There are 5 ways to turn a row about zero (a turn may also mirror it). The second row of each pair is the first, turned, with some noise. The first 45 pairs use one turn. New pairs use 2 turns, one after the other, and a turn may come again.
(in the rows, 128 means zero)
Known pairs, each followed by its turns in order:
[118  83 142 152 127 131  96  82]
[126 169 145 147 142 123  93  78] : z_414

[140 141  80 146  88 147 149 138]
[150  89 160 110 152 148 137 154] : z_274

[148 159  92  89 124 102 134 135]
[159  92 138 127 130 121 177 141] : z_414

[154  94 161 121 139 169 167 166]
[158 123 140  76 111  89  98  97] : z_274

[128 119 155 159 100 159 156 142]
[130  92 143 160 123 139  90 134] : z_833

[173 110 105 166 117  80  85 147]
[125 164 164 142 105  65 166 103] : z_127

[141 161 137 162 119 160 163 170]
[141  62 124 133  93 150 110 149] : z_833

[172 165  85  78 165  81 148 134]
[ 84 124 162  79 129  74  87 171] : z_127

[ 77 179 150  82 136 114  83  86]
[172 149  71 141 170 103 179  90] : z_833

[135 133 103 118  77  84 101 165]
[147  94  94 134 138  69  96 106] : z_850

[100 134 127 127  92 168 152  98]
[116 152 100 113  84 132 145  92] : z_414

[159 142 115 115 177 151 116 162]
[ 79  93 125 156 141 159 125 129] : z_850

[143 164 123 149 147 163  83 120]
[142 160 122 138 185 112 151 144] : z_127

[158 168  86 129  82 104 157 149]
[ 80  88 128 137  94 164 166 117] : z_833

[121 125 152 115  90 176 167 117]
[101 153 112 111  67 115 138 124] : z_414

[143 137 125 170 161  82 166 133]
[146 111 182 154 112  92  92 140] : z_127

[167 118  77 140 160 121 133 173]
[106  99 190 136 139 110  90 129] : z_274

[165 111 158  96 114 109  79 108]
[124 176  92 110  92 103 150 151] : z_127

[155  83 125 171  88 158  93  99]
[101 150 157  65 127 130 168 165] : z_274

[148 139 117 177 130 165 169  99]
[145  87 162 101  92 147 162 119] : z_274

[131 136 156 164 153 179 111 141]
[136 164 168 105 109 142 136  92] : z_274

[113 128 105 111 112 119 162 161]
[108 106 153 103 120 145 113 102] : z_127

[142 139 103  77 160 121 103  86]
[143  81 167 158 120 127 155  90] : z_414

[164 146 135 149 143 172 131 132]
[119 128 113 172  99 151 119 154] : z_414

[136  85 166 114 103  83 124 112]
[198 115 154 115 154 117 130 119] : z_850

[174 122  81 165 131 155 170 116]
[103  97 170  83 120 178 111 128] : z_833

[121 105 119 140 139 108 123 154]
[103 125 137 134 153 109 126 113] : z_274

[ 88 146  87 103 162 110 107 144]
[144  72 132 101 153 158 133 105] : z_414

[ 91 174 167 178  92  93 153 174]
[182 129 128 162 178 102 191  88] : z_274

[161 138 145  96  99 112 148 118]
[122 140 135  96  91 142 134 164] : z_127

[117 136 142 160 147 112 132 123]
[159 114 135 152 133 112 115 129] : z_127

[171 166 159  82 161 113 163 161]
[ 95 112 183 190 170 115 120 137] : z_850

[115 170  91  95  78 142 147 152]
[107 154  84 155 138  69 125 146] : z_850

[162 156 111 174 141 145 157 179]
[145 117  78 148 128 150 116 195] : z_414

[136 109 144 118 151 150 169 173]
[ 93 111 150 114 172 130 145 167] : z_850

[112 124  96 136 109 161 135  98]
[125 160  97 116 110 130 160 127] : z_850

[108 155 122  90 106  91 172 159]
[122 114 128 168 106 142 190 152] : z_833

[105 121 134 140 117 109  96 151]
[146 111 114 111 121 123  89 130] : z_850

[164 127 103 113 176 129 104 146]
[ 97  87 119 151 144 161 127  96] : z_850

[ 95 142  84  81 110 111 137 162]
[ 91 123 103 139 140 125 188 165] : z_833

[111 103 178 179 130 134 116 109]
[157 122 156 146 131  92  76 108] : z_833

[ 91 173 131 160 154 139 146  85]
[131 112 122 157  95 177 169  91] : z_274

[ 85  89  95 170 136  92 178 163]
[118  72 173 161 104 124  96  68] : z_127

[127 153 153 103 165  89 166  86]
[185 153 155 129 120 145 179 107] : z_833

[118 168 147 100 172 141 170 104]
[ 76  77 106 145 109 112 149 114] : z_414

New pairs. What belongs after each?
[132 123 142 112  80 162 112 166]
[ 95 131 161 118 173 161 145 118] : z_833 z_274

[104 177  90 147 171 144 162 103]
[157  74  97 158 170 118 163 109] : z_850 z_833

[172 124 102 168  93 111 170 177]
[ 96 100  59 145 147  78 130 117] : z_850 z_274

[ 88 178 100 132 119 138 176 170]
[161 203 121 129 144 133  80 140] : z_127 z_833

[ 98 122  89 110 146 167  92 142]
[120 145 112  90 124 115 171 175] : z_833 z_833

[100 148 141 144 114 171 103  78]
[131 130 172  92 150 161 172 129] : z_850 z_127

[ 77 103 149  84 146 168  96  82]
[207  91  97 126 111 161 115 102] : z_127 z_414

[174 119 158 139 145 104 109 165]
[150 121 110 125  88  83 109 155] : z_414 z_833

[ 91 177  84 152 160 172 174 167]
[108 114 130  68 150  73  55 113] : z_833 z_274

[ 83  93 145 145 160  79 118 143]
[113  76 177 147 155 137 107  93] : z_414 z_414

[ 98  80 144 175 136 111  87 159]
[147 152 151 128  74 115 159  77] : z_127 z_850

[159 176 123  83  77  94 126 155]
[114 127 176  98  96  69 133  93] : z_850 z_833

[168 137 160 170 141  97  95 121]
[174 114 114 159 139 100 178 109] : z_274 z_274

[133  80 149 132 132  90  96 153]
[143 134 137 134 101  85  75 119] : z_833 z_850

[137 143 137 154 129 112 103 104]
[114 106 156 125 136 100 130 105] : z_127 z_850

[137 121 120 138 179 104 143  79]
[124 116  98  97 173 134 174 126] : z_274 z_274

[111 143 146 171 168 143 141 107]
[143 140 130 166 148 145  87 155] : z_127 z_414

[173 132  80 127  95 134 165 170]
[109  72 121 141 152  69 147 121] : z_414 z_850

[140 177  98 119 128  88  77  92]
[163 141 112 122  55 123 150  91] : z_850 z_850

[156  98 162 124 129 108 162 166]
[125 128 124 116  82  68 126 137] : z_274 z_127

[155 176 104 164 169 133 152 123]
[ 96 119 172 182 146 127 136  94] : z_414 z_127

[133 130  91 120 110 149 163 121]
[131 104  87 114 143 111 151 124] : z_850 z_414

[156 123 136 154 156 111 168 153]
[164 155 142 170 140 113 126 145] : z_850 z_833

[166  79 124 162 177 107  93 171]
[123 194 147 138 187 134  83 157] : z_850 z_833

[ 95 103 121 149 124 105 147 128]
[140 172 134 135 128 110 110 104] : z_127 z_414

[137 141 126  98  93 167 131 142]
[114 148  89 107  97 154 111 134] : z_274 z_833

[ 91 155 169 120 115 176 160  82]
[100 126 194  99  74 120 125 127] : z_833 z_274

[173 112  83 179 167 156  92  85]
[111 149 206 108 101 146 187 145] : z_414 z_274

[174 131 152 106  90 122 105 115]
[127 132 179 131 114  95 111 162] : z_414 z_850

[135 133 128 101 112 173 174  95]
[153  74 147 128  99 144 154 144] : z_850 z_833

[143  83 138  83  79 137 153 110]
[158 115 132  73  74 116 147 152] : z_414 z_127

[131 163 147 162 141 175  82  93]
[171 109 176 174 124 125 127  88] : z_833 z_414

[134 170 129  88 100 123 135  86]
[141 106 179 162 134 157 148 129] : z_414 z_833

[112  98 155 143 130 113  90 164]
[123 112 129 149 102 148 160 177] : z_127 z_274

[ 79 168 162  97 125 124  78 157]
[121  65  83 130  88 144  93 122] : z_850 z_850

[171 162 162 166 109  81 127  91]
[126 126  89 103  87 135 187 177] : z_833 z_274

[129 119 169 140 167  96 160 148]
[121 180 148 129 135 123 151 168] : z_127 z_274

[156  93 104 171 118 133 158 172]
[152 141  89 113 108 150 139  68] : z_833 z_127

[ 96  82 178 130 167 118 107 167]
[161 154 172  93 113  70 139 114] : z_833 z_127

[127  89 142 101 137 157 163 165]
[147 116 193 141 138 119 146 100] : z_274 z_414

[ 78 148 137 127  83  81 143 131]
[154 151 166 127  96  75 125 122] : z_127 z_414

[150 105 175 121 127 161 157 151]
[136 165 143 136 119 178 115 163] : z_833 z_414

[154  95 176 116  79 145  82 124]
[112  68 118 131 134 193 164 118] : z_127 z_833

[162 153 153 129 102 162 110 106]
[117 146 137 115  90  94 123 171] : z_414 z_850

[129 151 101 176  87 166 128 107]
[158 150 104  85 117 107 177 134] : z_850 z_414

[140 167 132 112 151 123 159 115]
[125 114 166 113 133 143 106 162] : z_127 z_414

[158 147 178 103 159  78 152 142]
[148 183 132 156 160 109 112 178] : z_127 z_274

[ 91 102 137  84 146 178 177  89]
[181  74  98 103 102 163 150 169] : z_850 z_833

[103 135 100 129  81 143 134 160]
[ 88 132 126 115 121 104 184 143] : z_850 z_833

[105 160  85 114 128 127 103 143]
[138 116 130  80  98 126  94 134] : z_414 z_274

